The rows come from 4 hidden closed curves, with some noise, and rows from the same curve form a group. Each curve winds through 6 dimensions. The rows are also pushed far along 4 directions, which tell nothing about the answers.
Known rows, each followed by its group:
[-12   6  13  12  -3  29   5   9   3  -8  -8 -14  -8  11 -14   3   8] => K_458
[  2   4  -1   1  12 -10   4 -17  11   1  -2   2   5  -8  -9   3  -6] => K_215
[ 15  22 -10   7  -2 -18  -5 -21   0   4  -4  16 -10  -4   0 -14  -6] => K_570
[  5  19   4  11 -20   4  -4  -1  -1   1   0   5  -9   9   0 -22   1] => K_248
[  3  -3  12 -14 -27  17  13  16  14   3   1  -3  -8 -10  27  -9  17] => K_215
[  9   4  -5 -16   3 -19  -1  15  10 -16  -9  -4   5 -20  -7 -10   6] => K_248
[  1  19  -7  10  -1  13  -1 -11  -1  15 -10   1 -10  12   1 -13   5] => K_458
[-12   3  25  -7 -19  57  14  26  13 -25  -2 -31  -8   9  25  15  41] => K_248
[ -4  23 -23 -10 -22   3  -5   5  11  12  -1  -7  -3   8   1 -49   1] => K_458
[  8   5  -5 -12 -20 -17 -17   6  -1   3   0  17  -7 -15   8 -22   0] => K_458
[ 13  17   4 -12 -21   6  -1  11  22 -11  -5 -16  -7  -6   3 -18  15] => K_248
[  5  23 -13  11 -20 -12 -25 -12  18  10  -6  -2 -12  -2 -16 -34 -13] => K_570
[-13  -8  13  19  16  30  20   2 -16  -3  -8   3  -6  12   6  29  11] => K_248
[ 12  10   2   8 -15  10  23   4  -4  15   0   2  -5  21   8 -22   1] => K_570
[  6  -2   6 -40 -21   9  11  25  11 -10   7  -6  -2 -26  34  -9  29] => K_215
[ 23  10  -9 -35 -10 -47 -20   2 -11 -18  13  29  -7 -39   5 -17  -3] => K_570
[ 10  43 -17  56  -5   3   0 -19  17  31 -35  -9  -6  35 -24 -42  -9] => K_248
[ 12  22  -7 -15 -15  17   7   2  32 -18  -5 -23  -8  -9  33 -10  30] => K_570
[ -4  17   6  32   9  27  14   2  13 -15 -10 -35   4  21  -9  11  12] => K_458
[-10   1  -3  -6 -11  18  18   1  24  -8  -1  -8  -2   2  15  -9   8] => K_458
[-12 -10  23  39   8  36  13 -10 -10  20 -14   4  -9  30  -4  29  -1] => K_458
[ -8 -13   8   5  -7   3  -5   4  -1   7   1   4  -1   6  -7   2  -8] => K_458
[  6  12  -8   6 -12  12  21  -9  -2  20  -5  11  -8  19  30 -13   7] => K_570
[  3  -2  -7   0 -14 -11   7  -6  20  -2  10  -6   5   1   6 -13 -13] => K_458
[ -6   7   1  -8 -12  22   1  23  -4   2  -5 -12  -5   4   6 -13  19] => K_570
[ 15  10 -16   4  -2 -20 -20 -19   1  24   3   6  -1  -4   3 -17 -11] => K_215
[ -4 -22  -3 -21  -6  14  21   1  -7  20  20  -5   6  17  28   6  -2] => K_458
[ 13  13 -12 -17 -17   6  -9   4   1  11   4  -7  -9   0  20 -20  12] => K_215
[ -5 -20   4  -5 -12 -11   2  12  -9   5   8  16   3   0   1  -5 -13] => K_248
[ -8   0  17   7  -4  13   7   8   6  -7  -8  -5  -4   4 -15   6   4] => K_215
[ 17  15   0 -18 -27  12  16  17  16  -7   5 -15  -8  -1  19 -27  17] => K_570
[ -7 -15  -3  11  31 -10   4 -11 -25  11  -1  13  12  10 -11  23 -12] => K_248
[ 10   3  -3 -10  -7   2  10  -9   9   5   5   5  -6 -11  26  -4   8] => K_215
[  9   7 -11  11 -26 -32  -6  -8  12   8   9  10   1   3  -8 -37 -29] => K_458
[ -4   0   6   0 -10  42  20   9 -16  24  -7  -1 -10  26  41  10  27] => K_570
[-20   2  -9   4 -12  20   2   8  12  11 -12  -6   1  14   5 -21   7] => K_458
[ -2  -7 -13 -28   1  -7  -1  12   3  -8   7  -6  10 -11  15  -5   9] => K_248
[  6  -6   2 -35 -14  -3  17  12   9  -6  11   0   8  -4  19  -9   9] => K_248
[  8   0  -5 -19   9   3  22   4  -5  -4   5  -2   7   1  20   3  12] => K_570
[ -2   7  -2  24   4  20  -7 -12  -3  21  -6 -13  -3  25  -2   4  -1] => K_248
[ -1 -16   6  -2  25 -33 -12  -9  -7 -13   4  16  13 -21 -28  22 -19] => K_215
[ -7 -18  -1  -9  20  -6   8  -8  -3 -12   9   6   7  -9   2  24  -6] => K_248
[ 16 -13  36 -22  18   4  -2  -1 -15 -18  10   7 -13 -34  -1  51  13] => K_215
[ -2  -2 -23   1   3 -11  -8 -11   5   8   3   1   8   7   6 -11 -11] => K_215
[ -6 -19  22  -7  24  -4   3  -1   2 -40   3   5   2 -26 -15  44   1] => K_215
[ -4  16  -2  35  18  -7  -9 -14  22 -23 -25  -8   7  -1 -14  14   4] => K_570
[ 17  27 -12  -6  -7 -11 -31  -1   7   0  -2 -15  -8 -11 -16 -24   1] => K_570
[ -9   7   1  17 -12   4  12  12 -14  18 -13  15   1  21  -5 -22  -1] => K_215
[ -6 -18  20  -9  20  37  19   8 -21  14  -2  -9   2  10  21  43  25] => K_215
[ -7  -8  -5 -15   6  18  -8  10   0  -9   6 -20   1  -7  16  17  17] => K_248
[  6  19   3  40  15 -20 -14 -13 -32  10 -12  22  -4  12 -39  -5 -19] => K_458
[ -4   8 -12   4   4   5  -9 -12  10  10  -4 -11   0   6  -5  -4  -2] => K_570

New rows. What belongs after each?
[-10 -20  -8   5   6 -16   6   2 -38  13   6  37   7  16   5  -1 -18] => K_215
[ 19 -10  -1 -38 -21   1  28  12  -7  15  25   1   0   7  29 -20  -1] => K_570
[  3  -6  -7  -4  11 -19  -1   5  -3   4  -5   4  11  -2 -11  -3  -7] => K_248
[ -6   6  -2 -14   3  29  12  10  13 -13   2 -32   2   5  10   5  20] => K_458
[  8  24  -9  36  15  -6 -32 -11   6  -3 -21 -15 -11  -4 -33  -2  -4] => K_248
[  9  21  -2  -4   3  15   0   8   3 -11 -11 -16  -8  -5   6  -1  24] => K_248
[-11  -6  -3  -9  -6  16  -8   8  -2   9  -5  -3  -2   3  26  10  17] => K_570
[  8 -12  14   0  -8  -1  -6   4 -18  12   6  16  -8  -5  10   8  -1] => K_215
[ -8  -3  12   7 -15  14  19  11  -7   7  -5  12  -6  14   5  -7   1] => K_215
[  8   7  -7   5   0 -29  -8   1   3 -10  -4   9   9  -7  -5 -11  -6] => K_570
[  3  20 -19   7  -8  -1 -18  -4   8   8  -7 -11  -2  11  -5 -26  -1] => K_215
[  2 -19   1  -1   0  -7   1  -4 -11   5   9  20   0  -7  20  10  -5] => K_215
[ -3  -1  -3   4  19 -12  -5  -4   8 -19  -8  -3  12  -9  -4  17   3] => K_570
[  8   0  13 -37   8 -15 -27  14  16 -41   5 -21   2 -44 -22  18  12] => K_215
[  6   3 -18 -43  -7   8 -10   8  27 -26  11 -26   0 -24  32  -4  24] => K_215
[ -6  17  10  27   9  32  19   6 -11   6 -22  -8   0  28   0   6  22] => K_248
[  3  -6  14  31   5 -11 -16 -12  -9  12  -6  14  -4   1 -21  11 -18] => K_215
[ -1   1  -5  -8 -21  32  14  14 -14  37   2  -8  -6  29  27 -19  13] => K_570
[  1   3 -15  -9  -4  11  18   1 -24  37   3   9   1  25  25 -18   5] => K_570
[  5  -6   3 -10  16 -15   0  11   0 -14  -8  -1   8 -15 -15  10   2] => K_248
[ -6  13  -6  -2  12  14   0   4   2 -10 -11 -16   3   8  -7   3  14] => K_215
[ -8   5 -18 -12  -7   4  12   7  -6  14   0   3   6  20  12 -23   2] => K_215
[  3 -12   7 -21   6  18   0   6 -16   3   9  -6  -5   2  16  25  13] => K_215
[  4  22  17  21  14  24 -13  11  12 -36 -13 -46  -4  -5 -24  26  24] => K_458
[-7  2  1 17 -6 18 23 -3  6  7 -9  7 -2 10 20 -4  9] => K_215
[ 19   2   4 -15  12  -4  10   5 -12  -7   7  -5   3  -4   4  10   9] => K_570
[ -8 -17   3   1  13   7 -18   4   0  -9   2 -15   0  -9  -7  25   0] => K_248
[ 15  14 -13   1  -8 -11 -17   2  -5  11  -4   2 -12  -6  -2 -21  -2] => K_248
[ -2 -10   5  10   7  -4  -4  -3   5   0   0  -8   8   6 -17  10 -12] => K_570
[  1   6   9  -2 -13  -4  -1   8   8 -12  -3   4  -6  -8 -11 -11  -1] => K_215
[  1  23  -3  14  19  11 -16  -8  27 -29 -11 -43   3  -5 -27  12  10] => K_458
[ 16  27 -22  -3 -25 -17  19   0   7  27  -8  14   1  16  13 -58  -3] => K_248
[  6  16  -2   2 -17 -21  -7   1   6  -8  -3  15  -7 -10 -13 -29  -9] => K_215
[ 18   6   3  25  -8 -18  -1 -21  -2  14   9   8  -6  11  -6  -4 -24] => K_458
[  7   9   0  27   8 -17 -16 -12  17  -9  -9 -11   6   0 -32   0 -15] => K_570
[  1   1  12  10   1  34  33  -1   5   3  -4 -11  -6  20  12  11  11] => K_570
[ -4 -15 -14   5  12 -23 -11 -12  -5   6   5  13  11   2  -6   3 -21] => K_215
[ -8  10   8  16 -15  21  16  10   4   0 -14   1  -8  14   3 -13  10] => K_215
[  5  -4  -1 -14  -7  -4 -22   6  12  -1   4 -15   1 -13   1   0   3] => K_215
[ -2 -21  -1   7  26 -11   7  -8 -22  22  -1  11  12  14 -11  20 -16] => K_248
[ -8  -6   6 -23  21   8  -3  11   2 -34   0 -18   6 -13 -11  28  15] => K_215
[  9   1   0 -18   7  -2  -4   0  -9   8   4  -1   1 -11  10   8  11] => K_215
[-12 -30  19 -24  -2  21  22  21 -22  16   9   5   6  11  16  22   9] => K_215
[  4 -26   1 -69 -21   4   0  18 -13  -4  41   1   3 -16  48   5  14] => K_248
[  8  11   6 -22  10  -3   4   3  -8 -21   0   4  -6 -19  -2   9  15] => K_215
[ 15  38 -21   3 -20 -15  -4   1   6   8 -11   4  -3   5   2 -53   4] => K_248
[-17 -10   9  12  23  25   6  13 -17 -22 -12  -4   3   8   2  34  19] => K_215
[  4  13   5  31  -1  13   1 -15 -14  22  -7   7 -11  26  -6  -3  -6] => K_248
[ -4   7  -1  -6 -13   0 -30  13  15 -12  -7 -15  -5 -15  -4  -7  11] => K_570
[-17  -7  16  15  -3  27  22  19 -18  12 -13   5   1  24   1   5  10] => K_215
[-12 -24   1 -10  10   7  13  14 -31  -4   6  19   5   7  18  19   5] => K_215
[  1   4   9   4   1  -4  17   1   9 -16  -7   7   1  -3  -7  -1   1] => K_248
[ 21  15 -23 -25 -15 -27 -17   8  30 -11  -3 -12  -8 -33   1 -34   1] => K_248
[-11 -22  12 -26  26  11   0  15 -10 -24   2  -8   8 -18   7  46  21] => K_570
[ -3   6  -9 -27 -17  20   6  13   3   6   9 -16  -5   6  15 -22  12] => K_458
[-17  11 -15   8  -4   4  -9   2  21  -4 -13 -14   5   1  -7 -19   3] => K_570
[  8  -9   0 -18 -12 -27  -6   5  -4  -9   7  24   1 -18  22   2   0] => K_570
[ -8  -6   4  23  14   8  13 -10 -21   6  -3  17  -5  12  -1  16  -6] => K_248
[  7 -22  11 -16  -1  -4   0  -8   2  11  15   5  -1 -11  10  19  -8] => K_215
[-23 -17  16  20  13  19  -3   3 -10   4  -9  -1   0  10 -22  26  -4] => K_570
[ -4 -13   2  -6 -25  11  18   2   8  14   6  10  -6  12  29  -8  -2] => K_570
[ 15 -32  32 -31  32 -30   3  -7 -47  -4  22  43  -1 -36  -9  55 -10] => K_215
[ 16  24 -21 -14 -42 -19 -25  -4  42   1   4  -8 -11 -17   9 -53  -4] => K_458
